The groups are shells around one centre, one inside the other: the same stretched ball of 5 dimensions in 7 sizes.
Known rows, each followed by its group:
[ -7.6   3.5 -10.7  18.5   4.0 -20.8  19.9 -16.9  34.3 -32.1  25.9  12.1
  -3.9   5.5  -0.1 -17.9  23.5]
S
[ 11.2 -18.1  -2.9  38.2  12.7 -23.2 -39.6   4.8  35.5 -33.5  24.7  24.0
   7.7   6.7  23.5  11.5  20.2]
R
[-29.9  -9.0  18.3   6.3  -8.4 -23.2  -3.4   0.0  43.7 -11.5  30.8  -1.8
  -5.1  25.5  -4.1  -3.9  19.7]
L
[ -9.9   0.7   0.8  28.7   2.2 -33.1  -6.5  -5.7  39.0 -19.6  27.4  -1.4
  -0.7  13.4   1.2 -10.2  25.8]
N
[ -4.5 -18.0  -3.5  20.9  16.9  11.5   6.9 -18.2  15.5 -52.4  19.3  51.2
  18.9 -12.5  19.4  -0.1  20.7]
H
[ -0.3  10.6  -9.3  42.3  15.8 -19.0  -1.5 -18.4  24.0 -35.7  20.1   4.7
  11.4   0.8  13.9 -13.6  22.7]
S
[  5.2 -13.2   7.5  62.6  17.4 -37.8 -55.4   5.7  29.3 -22.2  22.9  10.2
  22.9   1.0  18.9   8.3  35.3]
D
[-38.4  -8.9  19.8  10.8  -3.9 -16.5  15.7 -11.7  31.0 -16.3  27.8  10.5
   8.2   8.0 -12.2 -13.4  32.6]
S
[-32.0   4.4  24.4   8.7  -3.9  -6.1 -15.7  -3.0  37.7 -14.7  25.4 -21.9
  -1.6  39.3  14.2   2.7  -1.6]
H
[-15.4  16.5   6.1   6.7   3.3   8.5  -6.3 -12.4  34.4 -32.5  21.0 -20.2
  -7.5  40.2  30.1   1.3 -18.7]
B
[-11.5  17.3  -0.9   3.7   0.9   2.1   1.4 -12.6  38.5 -32.3  23.1 -18.5
 -14.2  39.3  24.6  -3.2 -16.1]
L
[ 25.3  -3.4 -12.1  56.7  23.7 -20.2 -50.6  -0.8  28.3 -41.8  18.7  13.3
  13.4   6.2  39.4  11.5  11.9]
H
[ 10.1  -0.3  -5.0  62.7  20.3 -34.6 -36.3  -5.4  26.1 -29.7  20.5   7.1
  19.7  -2.7  19.1  -2.2  32.2]
S
[-35.8 -25.6   9.6 -33.8  -8.9  22.4  47.0 -16.7  32.0 -40.7  29.1  49.7
  -7.3   8.7  -3.6  -5.3  10.1]
D
[ -7.6 -15.8  -0.9  19.0   3.6 -20.6  -0.9  -5.3  35.6 -29.9  27.4  27.4
   2.0   3.0   2.7  -4.2  28.0]
N
[-23.5  -5.4  -6.3 -31.8  -4.2  28.0  55.3 -25.7  31.3 -50.3  25.3  35.1
 -15.4  15.6   7.8 -11.1  -6.0]
B
[-26.0  -6.0  30.0  54.3  17.2 -12.1 -38.7  -7.0  13.5 -20.1  18.0   1.6
  38.8   1.7  17.3   4.3  30.8]
R
[-19.9 -12.8  11.2  -7.4   2.5  22.0   1.6  -9.4  29.5 -41.2  23.0  23.8
   0.0  22.2  24.7   9.3  -7.4]
N
[-25.3  17.9   3.6  12.6  -1.6 -16.1  20.1 -18.6  35.1 -21.2  25.2 -18.1
  -6.0  23.7  -0.1 -19.9  11.6]
D
[-31.4  -2.1  29.7  47.9   8.4 -26.6 -29.5  -4.8  23.3  -9.5  22.4 -10.3
  27.9   8.8   3.9  -3.3  35.1]
B
[-10.0   6.4  -2.3  36.4  10.7 -21.6   3.5 -16.9  25.9 -29.3  22.2   5.1
  10.9   1.5   5.1 -15.1  27.9]
N
[-24.9  -8.8  17.9  35.2  -4.0 -52.2 -17.5   3.4  42.7  -0.5  31.8  -6.8
   5.6  12.1 -15.3 -10.5  45.3]
R
[-26.8 -15.8  12.5 -29.5 -12.2  12.6  11.7  -2.1  45.9 -30.4  30.3  16.1
 -20.1  37.6  12.1   7.2 -11.0]
H
[-10.9  12.2  -8.3  -9.0  -5.2  -2.6  19.7 -13.2  45.1 -32.8  26.9  -8.0
 -24.5  36.6  13.7  -9.0 -11.4]
L
[-34.0  -8.6  38.1  45.4   4.0 -31.2 -45.6   5.1  29.6  -1.8  25.0 -14.9
  25.1  17.7   5.0   5.1  32.8]
R
[ 24.6  10.2 -19.7  44.0  24.9  -0.7 -28.9 -12.9  23.9 -53.1  15.4   8.8
   7.2  11.3  46.6   5.8  -5.2]
S
[-30.1 -33.0  15.7 -22.3  -5.6  18.0  17.9  -6.4  32.9 -37.4  28.6  48.9
  -1.3  11.1   5.7   7.1   9.9]
R
[ -9.3   2.1 -11.3 -14.5   4.5  27.1  33.5 -23.8  28.5 -54.6  21.4  26.0
 -10.8  18.2  23.7  -5.2 -13.3]
N
[  5.8  -1.7  -0.9  68.1  27.4 -20.5 -32.7 -12.8  12.9 -37.6  16.1  18.2
  34.0 -13.8  23.4  -2.1  34.9]
B
[ 23.8   5.8 -29.3  -0.2  17.0  33.2   3.3 -18.9  28.7 -71.3  16.6  27.3
 -13.6  22.7  54.3   9.6 -33.4]
B
[-12.7 -25.6  11.5  -2.3   4.8  18.9 -13.7  -1.9  30.3 -42.8  23.7  37.6
   4.0  16.9  28.0  17.9  -2.3]
D
[-28.1 -10.1  18.3  35.9   0.6 -40.4  -8.1  -3.8  33.1  -8.0  28.6   5.0
  14.9   1.7 -13.8 -12.4  47.8]
L
[ -8.4 -14.1 -12.1 -15.5  -0.4  10.1  34.6 -16.4  35.3 -48.2  27.0  42.7
 -13.1   8.2   8.3  -6.3   5.7]
N
[ 22.8   5.5 -12.2  52.5  27.9   0.2 -43.4  -9.5  20.0 -51.4  14.0  10.1
  16.5   9.0  50.7  11.7  -2.3]
L
[-37.0  -6.3   5.8 -37.4 -18.6   2.9  49.7 -13.8  47.3 -25.7  33.0  13.1
 -26.8  30.4 -10.8 -14.1   2.3]
H
[  8.7   1.8   7.5  51.7  19.8 -10.6 -64.7   3.4  28.1 -32.0  17.6  -9.5
  15.9  24.4  46.0  19.2  -1.7]
D
[ 24.8   3.3 -28.4  -6.3   7.5  16.2  -5.7  -7.5  43.9 -59.0  22.5  15.8
 -27.8  36.2  47.9  12.0 -33.9]
R
[ -7.0 -13.3 -14.9 -20.0   3.2  25.7  41.7 -22.3  29.0 -58.4  24.2  51.0
 -10.5   5.4  15.8  -4.9  -1.5]
L
[  5.1  -9.1 -16.3 -28.6   0.8  32.2  14.6 -10.3  40.8 -59.2  24.3  32.2
 -26.3  33.1  38.0  11.9 -32.0]
B
[-18.6 -16.9  17.6  33.6  16.9   6.2 -17.0 -11.9  12.6 -37.8  18.4  32.3
  31.3  -6.0  19.8   5.7  24.1]
D
[ -7.8   5.6   3.7  65.2  20.3 -31.4 -18.2 -15.8  16.3 -25.8  18.7   3.8
  30.7 -11.0   7.3 -13.5  43.1]
H
[-11.7  -5.1  -9.7 -30.7  -8.9  12.1  32.0 -11.7  46.7 -42.0  29.2  19.5
 -29.6  32.6  12.9  -3.0 -14.2]
S

New rows, each followed by its group:
[  6.2   9.6 -13.1  49.6  17.0 -28.3  -7.5 -15.8  26.2 -34.3  20.8   5.3
  11.0  -1.8  12.7 -13.8  27.9]
L
[ 20.9  17.3 -35.3   1.1   6.8   1.9  17.1 -17.8  42.6 -54.1  22.9   5.3
 -28.5  28.4  31.8  -7.1 -20.4]
R
[  8.3 -13.1  -5.8  34.2  19.4  -0.2 -21.1  -9.0  21.9 -47.9  19.3  34.7
  15.7  -2.0  30.3   7.5  14.1]
N
[-11.1  -8.5 -11.1  13.0  -0.9 -30.1  31.4 -15.0  37.6 -28.7  30.1  28.2
  -5.2  -4.5 -15.4 -22.2  39.4]
R
[ -6.6  -4.7   8.2  23.7   3.2 -18.9 -31.6   3.5  40.8 -22.6  26.0  -4.4
  -1.8  27.9  20.4   8.0   6.3]
L
[ -4.9  -1.5  -7.2  24.0  16.0   5.8  11.2 -22.3  18.0 -48.3  18.7  29.2
  13.4  -4.0  18.8  -7.6  15.3]
S
[ -6.5   9.3 -13.4 -17.6  -2.0  14.6  27.2 -17.6  40.5 -45.5  24.6   6.1
 -24.5  33.5  22.3  -5.5 -20.1]
N
[  1.2 -18.9   1.3  54.2  22.9 -16.2 -23.1 -10.0  14.5 -39.7  19.3  41.6
  32.8 -21.1  15.6   0.6  41.8]
D
[-16.6   4.5  12.3  17.4   8.7   9.3 -15.3 -10.7  26.1 -34.1  19.6  -3.5
   7.6  25.8  29.5   5.4  -5.6]
N
[ -3.0  25.8   0.4  57.4  14.2 -34.4 -28.4 -11.0  30.2 -19.3  19.7 -34.5
   9.9  20.3  18.7 -11.0  16.0]
R
[ -3.8 -23.1   0.5  37.5  19.5  -4.0  -6.4 -13.7  14.4 -45.2  20.0  52.8
  28.3 -21.6  13.6  -0.2  37.0]
R
[-15.7  -4.4  13.1   9.9   1.0  -2.8 -20.4  -0.9  37.7 -26.3  24.9  -1.9
  -2.7  31.5  22.5   8.6  -2.6]
N
[ 12.0  -1.7  -1.9  24.3  17.7  16.3 -42.2  -3.0  28.1 -49.6  17.1   9.1
   4.2  27.7  54.6  22.1 -21.2]
H
[  4.4  -8.8   2.8  61.5  21.4 -27.0 -39.8  -4.4  21.4 -30.9  19.8  17.4
  27.3  -7.0  20.1   2.6  34.8]
S
[-11.4  11.5  -5.0  44.1  10.3 -34.6  10.8 -20.2  26.3 -24.2  23.1  -0.3
  11.8  -4.0  -5.2 -24.7  39.4]
R
[-25.3 -22.9  14.0 -24.4  -4.2  26.0   9.5  -5.9  34.6 -40.4  26.4  34.0
  -6.9  25.1  19.4  11.9  -8.7]
H
[ -0.2   9.6 -17.4 -14.3   0.7  15.1  22.4 -17.0  40.2 -48.9  23.8   7.5
 -24.6  33.1  27.2  -3.4 -22.5]
N
[ -9.5   5.5   7.9  33.9   5.0 -26.6 -27.2  -1.8  37.5 -18.3  24.7 -15.7
   2.3  24.7  15.0  -0.9  12.9]
N
[-11.1  -9.0  -3.1  27.5   7.5 -21.9  12.7 -14.9  27.4 -31.5  25.4  27.7
  10.1  -8.2  -3.8 -14.8  38.0]
S
[-32.5  -0.2   8.9 -33.3  -8.5  29.5  33.3 -17.3  36.2 -39.1  25.5   9.6
 -17.2  36.4  15.8  -1.6 -19.9]
B
[ -3.7  16.0  -0.3  59.7  17.2 -32.3 -20.8 -14.0  23.8 -24.0  19.4 -13.9
  18.7   4.4  13.2 -12.9  28.6]
B
[-11.0   1.5  21.4  65.2  17.8 -27.8 -56.3  -0.1  22.2 -16.5  19.0 -13.8
  30.5  10.6  23.1   6.3  26.4]
B
[-17.0 -17.8  -2.0 -10.4  -3.9  -1.4  27.6 -11.5  37.4 -36.6  29.2  37.1
  -9.2   8.2  -0.5  -6.7  16.4]
N
[ -7.8 -17.6  -3.3  14.1   4.5 -13.5   8.0  -9.1  32.7 -35.2  27.0  36.0
   2.7  -1.0   3.0  -5.4  27.3]
N
[-23.8 -19.1  11.8 -30.1 -12.0  13.0   6.6   0.8  47.4 -31.4  30.7  18.8
 -21.2  38.6  14.9  10.9 -12.5]
R
[-35.7  -7.6  27.2  46.2   2.9 -43.0 -14.5  -4.7  28.0  -2.3  27.0  -2.8
  24.7  -0.4 -15.9 -13.3  53.8]
H
[ -5.1 -13.1   0.3  38.0  20.7   0.9  -4.7 -17.5  12.5 -46.1  18.0  41.2
  27.5 -15.6  18.1  -2.0  29.0]
H
[  4.2 -12.6  -3.1  48.9  17.7 -23.9 -22.5  -7.1  24.0 -34.7  21.9  28.4
  20.4 -10.0  14.0  -1.2  35.6]
S
[-33.0  -6.4  23.1  15.3   2.1  -3.2  -4.4  -9.5  26.9 -22.0  23.9   5.2
  12.8  15.6   7.3  -1.5  16.9]
N
[-23.3   7.7  24.2  52.3  13.9 -18.3 -35.5  -8.1  20.1 -16.8  18.6 -18.0
  27.6  13.7  17.6  -0.9  22.2]
H
[-28.2  -7.9  15.0  25.9   0.0 -30.2   2.3  -7.9  32.5 -13.8  27.9   7.5
  10.4   4.3 -11.1 -13.0  39.3]
N
[ -8.0  -7.6  17.4  45.2  13.6 -15.5 -50.1   2.5  27.4 -23.9  21.0  -0.1
  20.1  15.9  27.4  12.9  15.0]
L
[-19.5  12.3   9.8  -7.2   0.2  21.3  -4.2 -10.9  35.5 -35.6  21.3 -16.4
 -11.6  46.9  34.6   7.1 -29.4]
D
[-28.6  10.0  21.6  25.1   4.2  -7.9 -16.1  -9.3  28.7 -18.2  21.9 -21.1
   9.8  27.9  15.8  -2.0   6.6]
B
[-16.3  -7.4  17.1  68.1  18.2 -37.1 -30.2  -8.1  16.3 -17.5  20.8  10.3
  38.5 -14.7   1.4  -7.9  54.1]
H
[-29.2 -18.0   3.0 -35.9 -12.4  13.6  44.2 -13.4  41.2 -37.1  31.0  35.8
 -19.5  20.0  -2.4  -6.3   2.9]
L
[ 16.6  11.6 -11.0  48.0  18.3 -18.6 -37.7  -5.7  31.6 -36.9  19.1  -8.2
   4.6  19.0  36.3   3.9   2.5]
S
[ 26.3   3.6 -25.7  16.0  16.4  10.4 -15.1 -10.4  33.7 -58.8  19.1  18.7
 -10.8  21.5  47.8   9.8 -19.8]
L
[-16.7 -20.7   2.9   4.7  -2.9 -17.8  11.9  -5.4  38.7 -27.4  30.4  32.4
  -2.9   4.7  -5.6  -6.1  29.2]
L
[-28.2  -2.1  14.8 -24.4  -8.5  20.2   6.0  -6.1  41.5 -31.3  26.4  -2.3
 -17.5  45.9  22.6   8.1 -23.0]
H
[ -7.6 -15.7  10.1  11.7   8.8  12.0 -25.4  -1.7  29.3 -40.0  21.9  22.3
   6.6  20.0  33.0  17.0  -3.5]
L
[ -4.2   4.6   0.1  17.2   0.8 -18.9 -18.9  -0.9  44.4 -24.3  26.4 -12.0
 -11.4  33.1  19.2   1.7  -0.2]
L
[  9.9 -15.6  -8.7  13.3   6.0  -9.2 -20.5   1.8  41.3 -39.7  26.4  25.6
  -8.3  17.8  25.4  10.8   3.3]
D
[-14.1 -12.6   7.8  10.2  10.8  17.8  -2.6 -13.1  21.1 -45.0  20.1  30.6
  12.2   8.2  25.5   6.7   3.9]
N
[-13.0   5.3   9.1  36.6  -1.1 -46.7 -26.3   2.6  45.5  -6.0  29.1 -23.9
  -2.5  25.8   1.1  -7.0  25.0]
R
[-41.5 -28.8  22.7   1.4  -4.1  -7.3  22.7 -10.5  27.0 -22.5  29.3  41.5
  13.8  -5.6 -16.5  -8.6  41.6]
R
[-45.6 -15.8  33.8   3.3  -8.4 -11.3  -2.4  -1.7  35.4  -9.6  29.4   4.1
   6.9  21.4  -5.9  -0.7  23.0]
H
[-10.6 -19.7   0.6  -7.8  -0.5   5.9   6.3  -5.3  37.6 -39.6  27.3  34.0
  -8.0  16.3  14.7   5.4   3.8]
N
[-19.2   4.6   7.1  26.0   0.2 -31.0  -2.1  -7.9  37.7 -15.4  27.2  -9.3
   0.6  16.7  -1.8 -12.7  25.1]
N
[-21.9   2.4  16.0  48.8  11.6 -26.3 -16.5 -11.4  21.8 -18.1  21.5  -3.1
  24.7   1.5   3.9  -9.9  36.0]
S
[  7.3   7.3  -2.2  40.0  21.4   5.3 -34.0 -10.6  21.5 -45.0  15.6   1.9
  13.8  16.9  44.5   9.8  -5.8]
N
[ 11.2  -5.8 -15.2  -1.0   8.3  16.1  -5.4  -8.2  36.3 -53.8  22.2  24.7
 -13.5  24.6  38.9  11.0 -18.5]
N
[-11.5  -7.4   9.1  12.1  -3.8 -22.4 -22.9   5.7  47.2 -17.9  29.4  -4.5
 -10.0  32.2  12.2   5.6   7.1]
D
[ -4.4  20.8 -11.0  33.8   9.6 -22.9   9.3 -20.6  30.4 -30.4  21.9 -11.6
   0.3  11.8   9.0 -20.0  16.6]
D
[-11.1   6.3  14.0  52.7  15.6 -20.2 -37.0  -6.7  23.3 -22.4  19.2 -12.0
  22.4  12.6  21.7   0.8  19.5]
N
[-27.3 -20.3  15.2  11.9   0.0 -12.7   5.2  -6.9  30.7 -23.9  27.6  27.9
   9.8   2.6  -4.3  -4.5  32.0]
N
[-28.6   7.1   7.9  -0.5  -9.7 -19.7  16.9  -9.4  44.8 -15.1  29.8 -14.0
 -14.7  30.8  -5.0 -14.2  10.8]
B
[ -7.4   7.1   3.4  44.0  18.2  -7.3 -15.5 -16.2  18.2 -35.4  17.4   3.4
  20.7   4.3  22.6  -4.3  16.8]
N
[-30.2 -15.4  24.5   9.0  -0.8  -2.9 -12.4  -2.1  32.2 -21.7  25.9  11.1
   8.4  19.6   9.3   5.8  13.8]
S
[-10.8 -12.8 -16.2 -50.4 -14.3  19.2  50.1 -12.7  51.3 -48.3  32.1  35.8
 -40.2  31.8   8.9  -3.8 -17.6]
R
[-11.4  -9.4 -12.9 -48.7 -13.6  21.7  42.4 -11.3  51.2 -46.9  31.1  27.5
 -39.8  37.8  14.1  -0.7 -23.6]
D
